All groups share one centre, and each spreads out both ways along 6 directions, with some noise.
Some rows, each with its group after it:
[  7  11  -2   3   6  -2  17 -23  15  -8 -28 -20   3] : Y
[ 11   1   2   2   5   3   8 -10  -1  13   5  -9  -3] : Y
[  7  -5  -2  10  -8  -9   2 -28 -31  -1  16   2 -17] : Y
[-11 -34  24  18  10  -8 -34  23 -12  28  21  11  -6] : Y
[ 15  20 -39 -12  -8 -21  10 -33 -28 -21  22 -10  -2] : M
[ 14  -6  -7  18   9  -4   5 -14 -18   9   7  -9  -6] : Z
[  2  -9   2 -31 -24   4  -9 -35 -17 -12  41  14 -18] : B
[  0 -19 -18  -7   3 -13 -26  16 -29 -15  30  11  -3] : B
[ -3  -9  11  11 -11  12  11 -21  -4  15  13   8   8] : M
[  8   3  -5  -7  -5   6  -9  -8  -2   2  10   5 -21] : M
[-21 -13   2  13 -20   0 -12 -11  -9 -12   8  23  10] : Y
[-19 -13   5   2 -11   3 -18  14  -4  -8   9  25   8] : B
[ 10  -7 -20   2   4 -11   2 -24 -18  -9  17 -10   8] : Z
[-3  5 -6 -2 -8 -3 -2 -5 -3 -8  2  4 -5] : M
[ 11   8  24   2  -6   5  15 -10 -15   9  -8   1 -36] : Y
[ -8 -11   2 -34 -30  14 -13 -20  -5 -14  41  27  -7] : B
[ -7  10  10  -8 -14  -9   4 -28   8  -8  -8  -5  -1] : Z
[  3  -9  -2  10  -2   2   0  -7 -14   6  13   5  -2] : Z
[ 20  -1   0   7  14 -12   9 -27 -10  12   2 -26 -11] : Y
[-16  -3   7  34   0 -13  -3  -2  -5  -2 -25   3   9] : B
[ -8  -7   5   6 -14  13   1  -8   1   7  13  15   6] : M
[-14  -5   6   5 -14   7  -5   1  -7  -3   7  21   1] : Y
[  2 -18  -6  15   1  23   4   4  -5  16  20  13  11] : Z
[-15 -22  23 -25 -10  -8 -21   4  -5  -8  22  15  -1] : Z
[-12  -2   8 -21  -5 -15  -7 -15  19 -25 -14  -7  13] : Z
[-27  -8  -2  28 -33   3  -2 -16 -22  -1  21  33  18] : B
[ -4 -29  45  25  12  -3 -20  21 -10  23 -12   6 -24] : M
[-19  -9   9   9  -9 -11 -17  -2  -3 -17 -14  12   0] : B
[-18  19  -3  -5  -9 -24   3   9  -2 -30 -27   0  13] : M
[ 11   2  20  -1   2   4  10 -21   1  15  -3 -11 -20] : B
[ 10 -13 -11  30  -4  20   7  -2 -30  27  34  17  -5] : Z
[ 11  -4  10  16  11   3  19 -38  14  10 -20 -24   7] : M

New rows. What belongs after each?
[ -4  -9  -3  22  10 -21   7 -12  -7 -12 -21 -15  24] : M
[ -2   0   3  13   0 -30  10  -9 -33  -9  -5  -7   5] : M
[-11   2 -30  -6 -23  10   3 -17   0 -14  27  19  26] : M
[-28  -4  11  17 -17   6 -14  21   2  -2  -7  31   6] : Z
[  8 -13  21 -22  14 -12  -4 -16  12  -6 -10 -24  -4] : Z
[  8   5   1  -1 -10  16  18 -37  10  11   9  -5  -1] : M
[ -1  16  22  -4  -2  -7   9  -5   7  -1 -25  -9 -15] : M
[ -4   6 -12  -4 -16  15  13  -8   2  -1  14  12  13] : Y
[ -6 -10  -1   3  11 -14 -19  16  -1 -17 -16  -1   2] : B
[ -8   1  -9   6  -5 -29  -2   4 -29 -20  -1   0   8] : M
[ -9  -2   3  32  13  -8   3  11   9   2 -35  -7  18] : B
[  8   6 -25  -5   1   8  -2 -23  18 -12  -3  -9   6] : M
[ 18 -16  13  -5   8   4   5 -18 -13  17  22  -9 -14] : Z
[ -3  -4  17  26  27 -20  -9  23  11  -1 -52 -18  -3] : B
[  8  -5  -2  19   8 -10  -5  -3 -21   4  -1  -5 -11] : Z
[ -9 -23 -10  -8   4  -8 -18   9  -2 -21  10   5  23] : Z
[ -6  -5  14   9   3   5   0  -3  16   3 -18  -3   1] : M
[  5  -7  -7   1   3   0   3 -16   0  -2   1  -7   8] : Z
[ -4 -13   8  15   5   2  -4  -5   5   4 -11  -2   6] : M
[  1   1 -25  33   2 -15  -4  -4 -29  -6   1   3   2] : Z
[  8 -19 -26   2  -3  21 -23 -12  -1   6  38  15  -8] : M
[-11  -4  17  14  -3  -2  -3   0   4   2 -18   5  -1] : B
[  8  14 -16   2  -5   0  25 -48  12 -14 -16 -20  15] : Y
[  8  -9  -3  -6  34 -15 -20  33  11 -15 -30 -20  -2] : B
[ -2  -1  17  39  -1 -10   9 -17 -16  16 -16  -4  -7] : B
[ -5  -8  31 -18   6 -36 -22  -3  -9 -15 -13 -12 -23] : Z
[-17  -2 -13   6 -10 -11  -6   5 -10 -19   3  13  22] : M
[  1 -11 -16  44  -1  39  11  11  -6  30  12  24  13] : Z
[ -6   3 -11  23   0  -3   9 -14   4  -3 -16  -5  22] : B
[ -4  -7  11   8   3   3  -7   1   7   3 -11   1  -4] : M
[ 15  -9   7 -46   0   7 -13  -6   2  -7  25  -2 -26] : B
[ 35 -13 -21 -38  26 -16 -18   0 -19 -15  26 -23 -24] : B
[  7  -5  15 -40 -41  27   7 -53 -12  11  64  23 -28] : B
[-3  0 -5 18 -3  0  2 -6 -6  0 -5  4  3] : Z
[ 13   1   0  21   6  -5   8 -17 -16  11  -2 -10 -15] : Z
[ 20  -7   8   1  18 -14   3 -22 -11   5  -5 -27 -17] : Z
[ -5   9 -17  55  -1   7   5   8 -11  10 -22  12   1] : Z
[ 29   4   6  10  15  -9  18 -33 -14  18  -1 -30 -23] : B
[  7 -14 -13 -17  11  -1 -16  20  -6  -7  19   1  -1] : B
[-15  -7  12  21 -19   2   0 -17 -15   9   9  18  -2] : B
[ -1   4 -17  -6   3  -2 -15   1  11 -18  -8  -1  -1] : M
[ 11 -12 -16  39   6   1  -5   6 -41  16  21   9 -10] : Z
[ -4   2  36  18 -18  24  11  -7  -2  37   7  19 -27] : Z
[ -7  -6  -4  14 -12 -12  -6 -22 -22  -8   9   8   1] : B
[  3 -10 -18   8  -2  13  -2 -23   6   2  14   2  12] : M
[-11  15  -4  -1 -12 -29  10  -1 -25 -23  -6   0  11] : M
[ -6   2  10   8  -7  10  20 -23  20   4 -14  -4  19] : M
[ 12  -1 -23 -10   7  18  12   3   8   9  23  -4  18] : B
[ -9   5  31  17 -11  -3  -2  -1  -5  14 -16  11 -25] : Z
[ -9 -19  25  -6   8  14  -7  15  26   3 -15   2   9] : Z
[ 18  -6  -4  12   4 -22  -2 -20 -44  -1  14  -8 -27] : Y
[  1   5 -14  -6  -5 -10  -9  -1 -15 -13  10   5 -10] : M
[ 11   3  -7  29  29 -14   8   6   5   6 -36 -28  12] : B
[  3   4  -5   2  -9   6  16 -31   1   2   7  -3  10] : M
[-10   8 -25   6 -10  -5   5 -22   6 -22  -6  -2  27] : Z
